The rows of a group lie close to one hidden flat surface of 5 dimensions, which passes through zero. Surfaces can cross.
(in the rows, 128 means zero)
Some rows, each with its group after it:
[ 98 127 142 132  80 147 106 127 117 100 111 101 135  99 130]
(5)
[ 82 113  43 116 116 155 115 193 103  99 182 130 153 116  82]
(7)
[138 129 130 142 155 118 123 123 122 131 113 127 141 138 142]
(3)
[115 142  93 118  84 151 162 150 117 100 147 123 170 138  94]
(0)
[125 117 170 147 171  95  92 101 133 133  89 118 124 131 170]
(4)
[126 123 146 140 153 108 105 132 142 141 116 123 125 108 147]
(2)
[107 150 183 101  94 133 129 108 147  84 135 146  93 118 106]
(5)
[ 86 125 162 153 105 127  87 120 123  95  92  91 146  91 155]
(3)
[114 117 126 124 145 101 138 112 149 155  98 103 185 160 162]
(4)
[122 133 124 101  99 144 153 102 130 134 126 122 136 165 124]
(0)
[121  96 121 114 177 131  72 104  93 144 129 146  86 163 139]
(4)
[103 160 142 137  97 127 153 157 143  62 136 128 162  98 103]
(6)
[151 144 213 128 108 119 140  54 147 138  74 113 109 147 172]
(7)
[ 92 117 116 104 104 118 149 101 161 172 108  81 198 170 158]
(2)
[123 107 143 124  84 177  76  93  85 142 117 124  55 115 129]
(6)
[109 121 156 162 134 125  74 145 111  93 113 123 101  65 136]
(4)
[163 135 129 115 151 131 137 121 123 138 146 163  83 149 111]
(5)
[160 143 113 167 110 145 134 196 123 111 166 146  89  33  88]
(7)
[139 140 127 163 131 112 139 173 143 115 138 125 144  66 124]
(4)
[165 129 137 139 191 103 122 131 128 138 138 164  91 134 128]
(0)
[111 116 121 163 152 106 100 161 135 126 118 111 155  83 145]
(2)
[101 132 126 126 136 103 138 163 167 124 147 127 158  97 122]
(5)
[132 154  54 123  82 160 190 188 107  79 181 145 168 126  60]
(0)
[167 147 120 137 102 153 150 167 119 115 167 158  74  74  84]
(7)
[117 122 104 109  73 159 139 145 127 147 153 118 111 102 106]
(0)
[144 120  81 144 161 103 155 170 150 165 144 120 174 113 133]
(7)
[ 88 146 123 130  97 124 135 189 164  87 168 131 136  52  93]
(5)
[128 138 128  82  77 163 153 112 127 130 157 147  84 151  92]
(3)
[ 94 120 163 111 121 108 124  82 162 163  91  95 152 150 175]
(2)
[108 136 156  92  84 172 110  90  95  87 128 144  79 157 103]
(7)
[ 93 119 142 155 131 110  96 127 135 123  93  89 176 104 168]
(6)
[ 89 135 171 130  54 170  92 108 105  80 106 104 108  94 127]
(6)
[172 122 112 122 201  95 151 115 144 172 132 152 131 183 142]
(2)
[132 121 184 109 152 100 107 112 185 186 141 146  50  89 142]
(2)
[140 121  84 178 112 146 122 185 102 134 138 111 138  60 119]
(1)
[ 95 103  66 105 113 147 126 139 114 150 142 106 170 155 122]
(4)
[163 120  95 130 163 113 153 138 133 173 138 134 141 153 132]
(1)
[120 134 139  68  97 139 172  56 140 149 111 123 147 234 135]
(1)
[158 136  94 166 142 128 139 167  97 103 134 133 153 114 116]
(3)
[ 81 126 104  80  69 177 125 113  97  92 147 128 129 174  93]
(7)
[124 121 122  74 124 131 141 127 167 175 177 152  78 134 105]
(3)
[ 62 142 135  97 142 100 120 167 169  72 168 152 144 107  97]
(1)
[137 114 175 165 172 107  63 131 126 130 114 140  66  60 153]
(0)
[120 132 157 118 110 139 122 107 121 112 122 130 105 135 126]
(1)
[ 76 122 141 154 103 126  97 101  98  81  58  65 218 148 172]
(2)
[164 132 127 148 177 108 140 110 112 128 101 131 154 169 150]
(3)
[121 142 113  91 115 136 157 141 141 114 168 156 118 146  89]
(1)
[124 150  83 140  96 150 162 185 105  62 161 138 168 113  73]
(0)
[117 141 102 140 156  87 171 168 164 121 132 122 215 132 135]
(6)
[ 99 116 148 144 132 109 101 113 134 127  87  91 168 121 170]
(5)
[115 126  98 117 140 103 161 146 165 150 141 119 180 143 134]
(5)
[119 144 139 134 132 113 143 139 145  96 125 129 156 123 126]
(6)
[130 123 146 115 127 131 124  93 124 136 115 127 115 158 135]
(6)
[129 132 174 141  82 160  98  92  94  98  99 117  85 107 136]
(1)
[186 157 182 147 173  90 158 121 156 128 121 166  93 121 131]
(4)
[130 135  92 105  89 155 163 139 124 130 152 135 134 139  95]
(3)

New rows, each followed by its group:
[123 120  86 130  66 178 135 131  92 124 129 105 144 124 115]
(5)
[157 144 125  86 105 142 186  95 141 146 138 142 130 194 114]
(4)
[188 126 104 140 161 137 126 147  93 141 157 172  65 120 101]
(5)
[163 134 178 148 219  82 112 103 120 103 102 166 107 161 146]
(0)
[183 135  97 145 198  84 172 170 158 165 153 155 136 122 126]
(4)
[157 157 151 101 128 131 169 118 136 103 150 170 100 165  92]
(6)
[125 116 168  79 120 163  81  49  85 121 116 155  47 200 123]
(4)
[107 135 124 115  66 157 136 133 126 113 142 119 126 110 106]
(2)
[150 136 137 103 174 100 154 121 160 146 147 164 108 159 118]
(5)
[156 130 103 128 161 126 151 122 105 128 125 142 154 183 125]
(2)
[117 149 147 122  65 152 148 120 132  95 124 115 134 115 115]
(4)
[102 105  93 117 108 125 137 132 150 182 126  89 175 127 150]
(0)
[ 78 100 126  94 104 163  79  79  91 131 112 108 119 177 144]
(4)
[149 169 172 117 133 135 150  94  95  41 115 169 119 193 101]
(0)
[157 131  90 190 191 117 106 175  62  65 123 146 158 123 118]
(2)
[ 90 141 139  82 145 106 146 119 169 108 149 150 143 174 110]
(1)
[123 121 162 161 176 100  90  98 110 107  74 115 152 150 171]
(2)
[ 86 129 188 109  79 146  82 105 140 103 126 121  67  79 126]
(3)
[125 114 137 120 175  82 131 107 171 187 110 114 147 152 167]
(2)
[162 136  91 142 156 110 163 176 145 147 158 149 138 109 109]
(4)
[ 97 101  99 114 159  91 121 153 182 190 140 107 165 111 151]
(3)
[128 129 178 150 133 123  95 112 125 106 103 128 100  93 147]
(7)
[186 126 110 103 135 137 171  80 115 192 119 135 124 209 140]
(1)
[126 104 112 124 148 113 117 132 153 199 129 111 127 117 156]
(0)
[136 114 148 159 153 123  85 116 104 130  98 120 115 116 154]
(5)
[126 137  84 128 143 116 170 152 128 111 132 124 201 164 117]
(0)
[ 69 136 178  87 164  86 116  98 174 100 118 136 150 170 142]
(1)
[ 93 116 104 141 100 145 102 161 112 107 136 107 142  85 120]
(4)
[157 123 105 106 139 128 164 104 133 174 124 127 148 186 138]
(1)
[ 94 131 145  74 132 105 153  81 163 136 113 121 174 212 143]
(1)
[116 123 165 121  80 169  90  95  97 111 113 121  71 117 125]
(6)
[140 140 175 115 145 102 149  73 158 145  90 120 146 174 161]
(4)
[114 127 166 135  68 174  82 116  91  95 119 123  68  83 117]
(6)
[183 152 168 129 163 103 158 110 148 133 127 162  91 139 124]
(4)
[130 166 163 144  75 119 186 134 169 102 109 104 175  97 131]
(4)
[ 97 136 126 150  60 154 117 159 116  87 135 104 128  54 108]
(7)
[142 111 114 130  94 173 118  83  72 144  94 100 130 171 145]
(5)
[190 158 135 139  75 150 191 145 143 144 151 144  87  85  93]
(7)
[151 143 142 112 126 118 169 104 148 140 123 135 136 166 130]
(4)
[185 121 109 124 133 138 159  89 108 189 113 122 123 186 141]
(1)
[172 115  88 133 211  98 139 153 134 170 158 168 115 147 125]
(4)
[159  94  66 116 164 132 131 133 119 214 151 133 117 161 136]
(6)
[ 86 109 112 121 110 108 127 144 183 179 122  79 183 103 154]
(2)
[ 74 120 144 145  93 129 101 102 118  96  75  72 203 131 171]
(2)
[ 92 103 125 170 143 109  78 150 126 140 100  86 167  79 171]
(6)
[190 122 109 147 198 112 127 147 111 156 150 171  80 134 117]
(5)
[100 138 156 129  77 149 119 121 122  84 115 112 129 109 122]
(6)
[156 100  90 125 226  93 110 138 126 182 141 155 123 167 145]
(4)
[108 126 127 117  85 134 126 164 174 154 168 127  88  48 109]
(2)
[ 65  97  65 112  73 180  85 153  85 117 149  95 142 112 108]
(4)
[ 75 124 141 133  36 163 116 104 110 104  88  66 170 108 150]
(1)
[122 139 124 151 186  84 140 136 129  91 101 125 210 167 150]
(0)
[145 130 130 130 136 145 114 139 107 113 153 162  67 108 104]
(4)
[ 54  90 111  97 187 113  51 104 100 105 111 126 158 197 152]
(7)
[ 99 136 174 153 103 138  87 122 109  70 103 118 111  83 134]
(0)
[138 135 154 177 175 104  88 159 116  81 122 147 106  77 132]
(0)
[158 120 104 106 139 146 139 116 118 169 149 151  92 163 115]
(6)
[147 120  79 156 137 131 135 182 118 143 154 129 136  82 117]
(1)
[117 128 201 122 127 137  78  68 106  99  91 132  73 143 149]
(4)
[172 138  83 124 160 126 162 184 132 140 192 182  87 108  78]
(5)
[129 114 153 186 154 119  63 129  95 111  89 111 114  77 164]
(5)
[122 129 133 123 155 105 147 101 135 121 101 119 186 189 151]
(0)
